All groups share one centre, and each spreads out both ways along 10 directions, with some noise.
Some rows, each with its group after it:
[ 17.3 -41.3 -32.7  -2.1  -2.4   3.6   3.6 -17.6  -6.9  18.6 -18.6   8.8
 -10.4  12.2   8.7  -6.0  -5.2   4.8 -30.3]
q291
[ 28.7   7.3   0.5   8.5 -10.6  10.7 -32.3 -14.2   3.2   4.5  16.8  17.9
 -11.5   0.6  28.5  11.4  14.1  -9.3 -16.1]
q977
[ 13.8 -20.3  -1.7  -2.4  -3.8  -2.3  -0.3  -2.0   5.0   0.8   0.6  22.8
   5.8   7.4   2.4  -4.6   1.2 -17.3 -12.2]
q697
[ 13.7   1.9  12.3  15.6  13.9 -32.0  -1.9 -22.3  16.2 -25.3   1.0  24.7
  -6.0  40.3  22.8 -21.2  30.2   3.4 -11.4]
q697
[ -2.5   7.3  20.7   9.7   6.0 -16.9 -17.0  22.3  -7.6 -19.9  -1.5  16.7
   1.6  14.7   4.4  -9.5 -21.2  -8.8 -35.4]
q977
[ 10.8 -58.0 -27.0 -26.7 -14.6  34.2  -4.8   3.8  -4.9  -1.5 -25.0  18.4
 -17.6   6.6 -12.4  10.7  -3.6 -18.0 -19.1]
q697
[ 10.6  10.4  13.4 -15.9  14.0  -1.4   6.7 -10.7  -9.1  -8.4 -10.7  -4.0
 -15.8  11.8  12.3 -19.5   4.9  64.0  -3.2]
q977
[-19.6  13.9  -2.7  14.7  37.1  -8.2  16.3   5.7  -6.4   1.3   8.0 -17.2
   0.9 -30.6 -36.3   4.1 -26.3  11.6  -3.3]
q360
[  9.4 -17.9   9.4 -30.1 -20.8  -2.0  14.1 -25.1 -11.2   2.8 -12.0 -31.0
  44.4  11.2   9.2 -18.9 -29.6  -8.2  -1.1]
q291
[-21.0  20.1 -11.4  -1.2  17.4  -3.0  10.9 -15.3 -14.7 -11.0  -7.6  -9.1
 -19.5  26.6  19.3 -46.9  16.9  47.7   3.9]
q697
[ 34.7  -6.4 -10.6   7.0  15.4 -17.9  44.3 -54.4 -13.3   0.0  11.1  11.3
  33.7  10.7 -17.6   3.7  10.1  14.2   9.4]
q977
[ -9.4 -14.0  -2.1   0.3 -21.0 -16.9   1.4  12.9 -18.6  18.2 -28.2  -2.1
   7.6  52.8  32.8 -24.9  19.6   3.6  -5.4]
q291
[-16.4  -4.5 -20.3  -4.3 -17.0  42.4   3.5  16.9 -30.0  -4.9 -17.8 -17.6
  -8.4   9.9 -15.9  18.6  -3.4   3.8  10.9]
q697
[-33.9  -3.3  24.3 -32.3   7.2   9.8   2.2  28.5  12.3 -20.6  -0.6  16.2
   6.3 -11.9 -13.6 -26.4  -7.0 -17.4   5.4]
q697
[  8.9 -28.9   8.4 -25.9 -20.9   6.9   7.6  -1.7 -12.7  26.7  -0.3  -8.6
  40.4   6.5  14.7 -24.9 -12.9 -11.5   3.9]
q291
[-30.0  -8.3   4.2 -50.7 -18.3   1.5  19.1 -27.2   0.6  -4.5 -35.5  13.8
  49.3  -0.5  -0.6  -0.9  -5.2  -3.1 -16.5]
q291
[-17.2  15.2  29.4  13.1  22.4  14.5 -18.5  20.4  29.6   3.9  52.5  26.7
   8.8 -33.6   9.2 -34.7  18.4  -8.0  17.0]
q360
[  3.7  14.3 -11.6  50.5 -20.0  -8.7 -24.4   1.5   1.1  31.6  -2.4 -31.8
 -16.1  22.0  40.8  20.4  22.1   8.4   9.5]
q697
[ 16.5 -25.7  14.4  -8.2  -2.0  -2.6 -12.8   2.5   4.6  18.7  -1.5  16.1
  22.4 -30.6   9.9  -2.9 -43.7  25.0 -45.2]
q977
[ 22.6   3.3   4.1 -27.6  13.7  22.6  10.6   2.0  -9.2 -39.6   3.0  36.0
 -31.0   7.6  -9.0 -26.3  11.7  39.9   4.7]
q291
[ 43.0 -30.8   7.1  -4.0 -11.1  16.6  23.1  18.0 -24.6 -19.4  10.1   6.6
   9.7  27.7 -17.8 -14.7  -8.7 -12.2  27.1]
q360
[-37.7  20.5  28.4   6.3  22.1  23.9 -14.5  19.1  -5.0   0.9  24.1 -12.8
  23.0 -25.6  -2.6 -21.5 -19.0  15.6  -1.6]
q360
[-21.1  29.6   1.8   8.2  -3.0 -15.2  -5.4 -14.6  -6.5   1.4 -15.8  -7.9
   8.3  21.6  15.8   7.7  18.0   8.6  -7.4]
q360
[ -5.7  -2.4 -10.2 -15.8  49.8   5.4  13.3 -14.3 -20.4  19.6   1.0 -12.6
 -15.9  21.0 -13.0 -25.4  44.9   4.2  15.9]
q977
[ 18.7  14.1   4.8 -30.5 -31.1  16.9  15.7  -8.1 -41.0 -15.5 -17.5 -18.8
  17.2  25.8  -1.4  12.6 -10.5  27.2   9.9]
q291
[ 55.3 -31.5  -3.7 -12.3 -28.1   5.3  16.5 -33.5  -4.9 -24.1  -2.9 -20.0
   3.5  34.2  13.1 -21.9 -20.0   1.2  11.4]
q291
[-13.5  13.0  11.6  14.5  22.5 -26.1   7.7   8.6 -19.2   3.2  -3.0 -15.5
  12.1  24.8  -3.9 -13.3  -1.9   3.8  -3.1]
q360
[-50.0  -2.4  -1.3  -1.3 -10.6  -1.3   1.3  15.7  -7.9   3.2 -28.8 -36.1
  10.4   8.6  -0.6  -4.9 -20.1  -4.7  -0.4]
q291
[-29.0   3.6   2.6  16.0  22.3  -2.9 -24.3 -20.6  33.8  19.3  12.9  11.0
   1.0 -19.5  27.8 -13.5  22.7   4.6 -18.0]
q360
[ 43.1   6.3   2.5 -15.4  -2.0  22.5 -14.4 -51.2   5.1   0.4  19.1  11.9
   4.5   2.3  22.1  10.9  31.4  20.2   0.5]
q697
[ 25.4  12.9   1.3 -22.3 -12.0  21.5   1.7 -26.5   1.6   9.0   0.6  -7.5
 -15.9  -5.4  29.0 -10.0  22.5  68.9  20.1]
q977
[ -7.1  12.7  -9.9  29.3 -14.0  -0.9  21.0 -25.8 -12.1 -21.6  -7.8 -19.1
  23.1  16.9 -14.1  26.8 -10.0   3.4   8.2]
q697
[  3.7  -2.2 -13.0   6.3 -48.0  -0.4  11.9   8.7  -9.3 -14.2 -19.6   8.8
  -1.0  26.0  21.9  -5.2  -1.3  13.1  10.1]
q977
[ 14.2  -8.2   9.9  16.4 -16.2 -28.3   3.5  -8.6  17.2   8.7   8.5  25.0
  18.9  -1.7  38.5 -30.9  -6.7  27.5 -16.2]
q977
[ -7.4  44.5 -21.2  28.3   7.9 -13.1   5.7 -20.4  -2.1 -18.2  23.5  -5.5
 -19.2  -7.9   2.2 -13.2  -2.5  13.7  -0.4]
q977
[-18.3   2.3 -20.3  15.6 -21.4 -10.6  14.6 -17.2   8.3   0.0 -16.9 -22.9
   5.4   3.6  12.9  -3.9 -11.7  18.6   2.5]
q697
[-26.8  11.4 -13.5  -0.2  22.4  10.3   7.5  30.8 -29.2 -11.5 -20.8  -3.1
 -28.0  -3.6 -28.6  -3.4 -20.2  35.9 -13.5]
q291
[  1.5  38.6  -8.3  -8.9 -29.0  13.5 -13.6  19.0 -26.8  -4.8  11.5  28.8
 -11.3  -2.9  13.5   1.8   3.2   0.2  -7.6]
q360
[-13.9  37.3 -27.9 -16.1 -40.8  -2.3   0.3  -4.8  12.1 -24.0  -6.1  46.2
 -21.5 -11.1  10.3  12.7  20.6  -5.8  -2.1]
q360
[ 15.1 -27.0 -49.0  20.6  14.6 -10.5  25.3 -29.7 -37.1  10.0  -9.7  11.6
  -9.6  35.6   5.1 -32.9   0.2  19.7 -29.6]
q697
[  0.9  20.0   7.9 -17.5  17.2  -6.6  -5.1   7.0 -26.7  14.6  -4.4 -17.4
   1.9   5.5  -3.0   3.1  -4.3   4.7  -7.6]
q360
[ 25.4  11.0  29.5   0.2  -1.2  12.4 -47.1  25.0 -19.6  12.2  12.5  11.1
   0.1   8.8  13.1  23.6  -0.2 -15.0 -27.7]
q977
[ 24.1  26.3 -17.1 -15.3 -10.3 -28.9  -7.0   2.6 -35.1  10.3 -13.4  13.9
 -29.1  36.6  22.2  -2.1  19.0  -0.4 -25.2]
q360
[ 27.5  -4.0  -5.9  15.6 -10.4 -13.8   9.0  -8.7 -18.0  14.6  -1.2   3.3
  13.9  -5.4  10.6   0.3 -33.1  42.5 -27.3]
q977
[-18.3  31.1  -1.0  -3.0  -6.0  11.9 -27.7  13.9 -12.6   4.6  14.2  25.7
 -11.0  -8.8  28.7 -22.8   2.4  11.7 -27.7]
q360
[ 19.9   9.0  11.8 -17.8 -22.4  14.8 -12.1   6.5 -35.7  27.4  -7.4 -14.3
  10.1  30.3  27.9   4.3  17.9  23.7   5.4]
q291
[ 11.7  -1.8  30.0 -10.7   2.6   5.5 -14.1   7.8  11.1 -33.1  -3.1   8.6
   8.7  -4.1 -24.6  37.1 -14.1 -24.8  -9.2]
q697
[-33.8  31.4  -0.3  29.5  16.1 -22.1  -0.6  -0.8  -1.9 -19.2  -3.5 -40.7
   0.9   2.8 -14.0   7.8 -27.5  -9.0  -6.7]
q291

New rows. What belongs after each?
[ -7.8  34.9  20.7  17.0   0.6  -9.6   7.4  15.5  -3.2 -47.7   7.3 -30.5
 -12.2  18.8  -7.7 -17.4 -14.2   2.4  27.6]
q291
[-21.5  -4.1 -28.7   9.6 -31.6   3.4  22.4   6.7 -13.0 -19.0  -9.8   0.6
   9.0   7.5 -14.6  -3.6 -19.6 -24.3   5.2]
q977
[-38.9  15.3  21.2  -1.1  16.1   1.0 -16.8 -23.4   6.0  36.2  -0.5 -38.5
  47.1 -13.8  10.1  18.3   8.5  -2.5  -5.7]
q360
[ -0.8  15.9 -14.7 -14.0 -33.6   3.7 -13.6   9.3 -21.6   3.7  -2.2  33.1
  -2.2  13.0  26.9 -10.4   7.1 -12.9 -19.0]
q360
[-34.2   4.6  30.7  17.1  11.3  13.1   3.5 -14.8  29.5 -39.1  -4.3 -12.3
  10.3  17.3   6.4 -15.1  21.8  31.5  25.8]
q360
[ -3.2 -15.5 -19.4  -7.3 -13.6  -2.3  24.4 -22.3  10.8  -3.7 -10.6   9.8
  -4.4  25.1  16.8 -28.9  36.2   9.2  26.7]
q977
[ -9.7  -7.2  -3.8   5.9  -0.5 -16.6  41.7  -3.5 -19.6 -48.4  -5.1  32.7
  26.7  35.6 -28.4 -21.0  -8.5 -23.5  -3.2]
q697
[  9.5 -44.3 -12.8 -12.9  -3.7  -5.1  42.5 -24.7 -13.1  -8.8 -23.1  10.5
  36.7  12.4 -31.0  -0.1 -22.9   2.2  -9.9]
q977
[ 17.7  -3.0   9.4 -21.7  16.0  15.7   2.9 -20.1  -9.2 -40.1  -2.8  27.1
  -8.8  28.6 -10.0  -5.2  18.4   1.6  -9.0]
q697
[  5.8   6.5  35.9 -12.6  -8.9  -0.4  -6.6 -11.3  28.0 -48.2  -6.5   5.3
  13.5  -4.6 -15.7  33.4  -8.9 -15.4   2.3]
q697
[ 26.8   3.8  19.8  13.9  22.5  -7.5   3.3  26.1 -18.3  -8.4  26.9  10.2
 -12.7  20.2  -0.8 -34.8   6.5   5.2  11.9]
q360
[ 23.0 -32.8  14.4 -15.3  44.0  -8.2   5.0 -19.6  -6.9  11.9   0.7  14.6
  20.3   5.2 -16.7  -4.1  -2.1   1.1 -32.0]
q977
[-19.5  -5.8  -4.8 -21.7 -13.6  19.0  12.2  26.4 -20.7  -4.5  -6.5  14.1
   0.4   6.4  -8.1 -25.3  -0.9  -5.5  10.8]
q697
[-12.1 -30.6   8.6  -7.4 -24.7  23.1   5.9   5.5   8.0 -21.9   3.3  20.9
  27.5  14.4  12.9 -34.1  -2.1 -17.7   9.1]
q360
[-31.4  -5.7  26.3 -19.0 -10.8   1.3  -9.8  51.5 -13.0 -27.8 -25.7  11.4
  -0.5  38.3  -4.3 -13.9  -1.1 -22.0  -3.2]
q977
[ 14.4 -36.0 -38.7  -1.0 -12.8  14.9   7.4 -31.2  18.5  -6.7  -5.0  55.6
  -9.3  -8.2  -3.2  12.9  20.8 -15.8 -18.0]
q291
[-38.2  17.6   8.8 -26.3  -3.1   5.5  11.8  12.9  10.9 -30.3  -3.7   8.8
   6.9 -18.5 -17.3 -13.2  -9.6  -3.8  12.0]
q360
[ 28.3  -2.2  -6.2 -16.7  18.1  12.5  22.8 -52.5   0.3  12.0  17.7   5.2
  17.2  -4.1  -4.2   0.2  30.4  19.9  21.1]
q977
[ 21.9 -13.3 -23.6  -7.1 -16.8  20.5   5.8 -24.9  -4.9  25.5   0.9  -1.1
  -6.9   0.9  21.2  -5.7  23.0  23.4  17.0]
q977
[-20.0  17.8  -6.0   3.6  34.6   8.3  -5.0   8.4 -24.8  -3.7  13.2  -6.3
  -5.6   0.5 -26.2   0.6   0.5 -29.7  -5.0]
q977
[  4.2 -18.7 -39.2  17.3 -45.8 -20.6  43.8 -24.1 -12.9   2.4 -13.4   9.2
  28.7  21.5  11.8 -14.0 -14.6  -3.6   2.8]
q697
[ -9.1  -5.7 -12.3  29.4 -35.2   1.3   1.1   7.4   9.1   6.3  12.4  23.3
  25.9   5.5   7.2  19.1  20.2 -50.9  18.7]
q291
[ -8.3  39.6  23.6  30.8   8.4  30.6 -14.0  19.8 -28.2   9.7  42.2 -13.4
  26.9 -27.7  -8.6  10.1 -16.5  16.6  12.1]
q360
[ 13.7  -7.1  -5.1 -25.4 -40.9   5.1   2.3  37.4 -21.2 -29.7 -28.3  34.7
 -37.3  68.4  26.9 -28.3  39.7   3.2  18.3]
q697
[ 16.3 -32.6  23.3  24.7  25.4  10.4   8.4  -4.3 -21.2  -4.7  -0.3 -33.3
  18.6  43.6  -0.6 -21.2  -7.0  24.7   7.6]
q360
[  1.0  15.2  18.7  24.1  35.6 -39.5   7.6  31.5 -35.1  26.1  21.9 -13.8
  21.0  17.8  -8.1 -23.3  -8.1 -21.6  -2.5]
q360
[ 22.9  17.8  -0.9  -7.6 -13.4  19.8   2.5  -4.7 -34.8  -4.3   6.1  -4.4
   5.3   6.4  -7.0  16.7  -2.1  14.2   5.7]
q697
[-31.2  19.9 -14.5  -3.9 -35.7  15.9   0.0   2.6   1.3 -38.2 -12.0  32.9
  -7.5   5.2  13.6  -9.9  -0.7  12.0  -8.9]
q360
[ 33.0  -5.7  19.2  -6.3  -3.6 -27.3  -6.5 -19.1  24.7  -1.3   7.7  10.7
  21.9 -25.5   3.4  14.6 -28.3  -6.8 -23.9]
q697
[-13.0 -20.4  11.7 -22.9  25.2   6.3  23.2  -4.8  -4.9  -6.1  -6.0   2.2
  31.5 -16.9 -34.3  -4.7 -24.7  -1.2  -7.3]
q977
[-25.2  21.0   4.3 -27.9 -22.0 -13.4  20.3  -8.9 -31.4  -7.4 -38.3  15.6
  32.7  37.2   2.1   7.1  10.6  18.0 -12.9]
q291
[ -0.7 -13.5  25.6 -13.6  13.9  -4.4  -0.4  19.5  -9.4   4.6  11.1   2.9
  19.0  18.4   9.1 -41.3   2.7 -21.3   3.6]
q360
[ 21.1  -5.0 -12.2 -22.8 -20.9 -18.4   2.1 -15.8  -1.3  16.1 -10.3  16.8
   0.9  21.2  15.4   7.9  29.5 -29.3  -1.5]
q360
[-17.9 -10.1  -8.9  16.8 -10.3 -32.2  -1.7   3.7  27.8  29.5   0.2   4.1
  -1.1   5.9  45.6 -43.1  12.9  -0.6  -1.8]
q697
[ -3.6   4.6   6.9 -23.1 -19.7  53.0   8.4  16.2  -1.7 -45.3   8.4  16.8
  -2.6 -24.3 -21.7  -7.8 -20.3  19.3  23.3]
q360
[-13.9   1.6   4.3  18.8  45.9 -26.9   6.7 -20.4   2.8 -18.9   2.4  11.9
  -1.1  23.9   2.4 -35.2  11.0   4.2 -21.5]
q697
[-33.5  35.4  -3.9   6.6 -53.5   3.6  -1.5  10.2 -25.0 -27.6 -18.5  16.1
  20.7  37.1  24.9  -5.1  -0.8   3.3 -11.3]
q360
[ -6.2 -25.8  24.0  -3.6   8.7 -23.1  19.6  19.7  -0.8  31.2   0.4  15.5
  34.7  13.4  15.6 -41.6  13.3  11.4   8.3]
q977
[ 12.4  26.4  24.5  -3.7   8.0   5.0  -8.0  -7.7  -8.9 -25.8  19.3  12.7
  16.6   3.2 -12.9  16.4   3.8 -17.9  -1.4]
q977
[ 22.2 -45.4  -2.9  12.6  33.3 -10.9   9.5 -21.3 -12.8  25.5 -10.8 -30.6
  10.7  25.4  -6.8  -3.7  -5.8   6.1 -12.2]
q360
[-18.7  22.1 -23.6 -18.4 -20.0  29.9  33.6 -27.0   3.0   2.3  11.2 -23.1
   7.4 -36.1  -7.4  -4.7   0.8  30.8  48.5]
q977
[ 18.1 -24.4 -15.1 -47.3   3.3 -36.4  30.7  14.2  -0.3 -17.8 -18.9  31.7
 -26.6  17.8 -19.9 -31.8   1.4 -34.6   3.6]
q360
[ 18.0  -6.3   4.0 -28.3  -9.8  18.6  10.8 -38.2   9.8 -16.8   3.8  15.1
  19.3 -12.5  -6.1   5.1  -0.1   4.7  -4.0]
q697
[ 46.9 -30.2 -10.6 -10.4  -3.2  22.9 -12.5 -32.6   0.3  22.1  13.7  16.4
  17.4 -24.2  -4.2  31.2  -2.1 -18.1 -19.4]
q697
[ -2.2  45.1  14.9  17.8  -9.5   8.0 -37.2  11.9   6.0   3.0  38.2   5.6
  -6.1 -28.7  24.1   1.1  -2.1 -11.3  -5.2]
q977
[-18.0 -11.5 -31.2   6.0   4.2   7.1  -1.7  15.3 -20.8   7.2 -14.1  -9.0
 -20.7   8.3  -3.4 -12.8 -13.7  -3.1 -17.5]
q977
[ -9.2  11.4  12.8  19.0 -38.6 -13.3 -11.1   4.3  -6.5  13.4  -9.2 -39.3
  22.3  41.6  32.3   6.6  10.6 -24.2  24.2]
q291
[ 33.3 -16.9 -24.6  21.8 -16.0  21.5  -0.5  -7.9   3.6 -24.9   6.4  -9.5
 -34.0   6.3  -6.4  13.0  -6.4  -5.4  14.6]
q291
[ -5.5  12.4  21.4  -1.8  -5.9  -2.3  -6.0   2.9  14.5  -0.9  16.0  -2.1
  27.2 -25.6  -2.4  11.0 -10.8 -13.1   6.0]
q697
[-11.5   6.0  33.6  20.7  -7.0  17.4  -0.7  19.9 -13.8 -15.2  25.1   1.1
  36.0  17.8   9.0 -25.5  -1.5  -2.6  20.6]
q360
[ -8.7  -3.9 -29.2  18.7 -18.7  29.1  16.1 -13.5 -30.8 -11.0 -19.5 -24.0
  -1.2  22.7 -15.0  28.6  -0.5   8.5  12.0]
q697
[  0.9 -12.1  28.0  43.2  31.7 -27.9  31.3  14.3 -11.7 -11.8  14.9 -20.0
  31.0  34.3 -19.3 -22.4  -5.1 -10.0  28.9]
q360
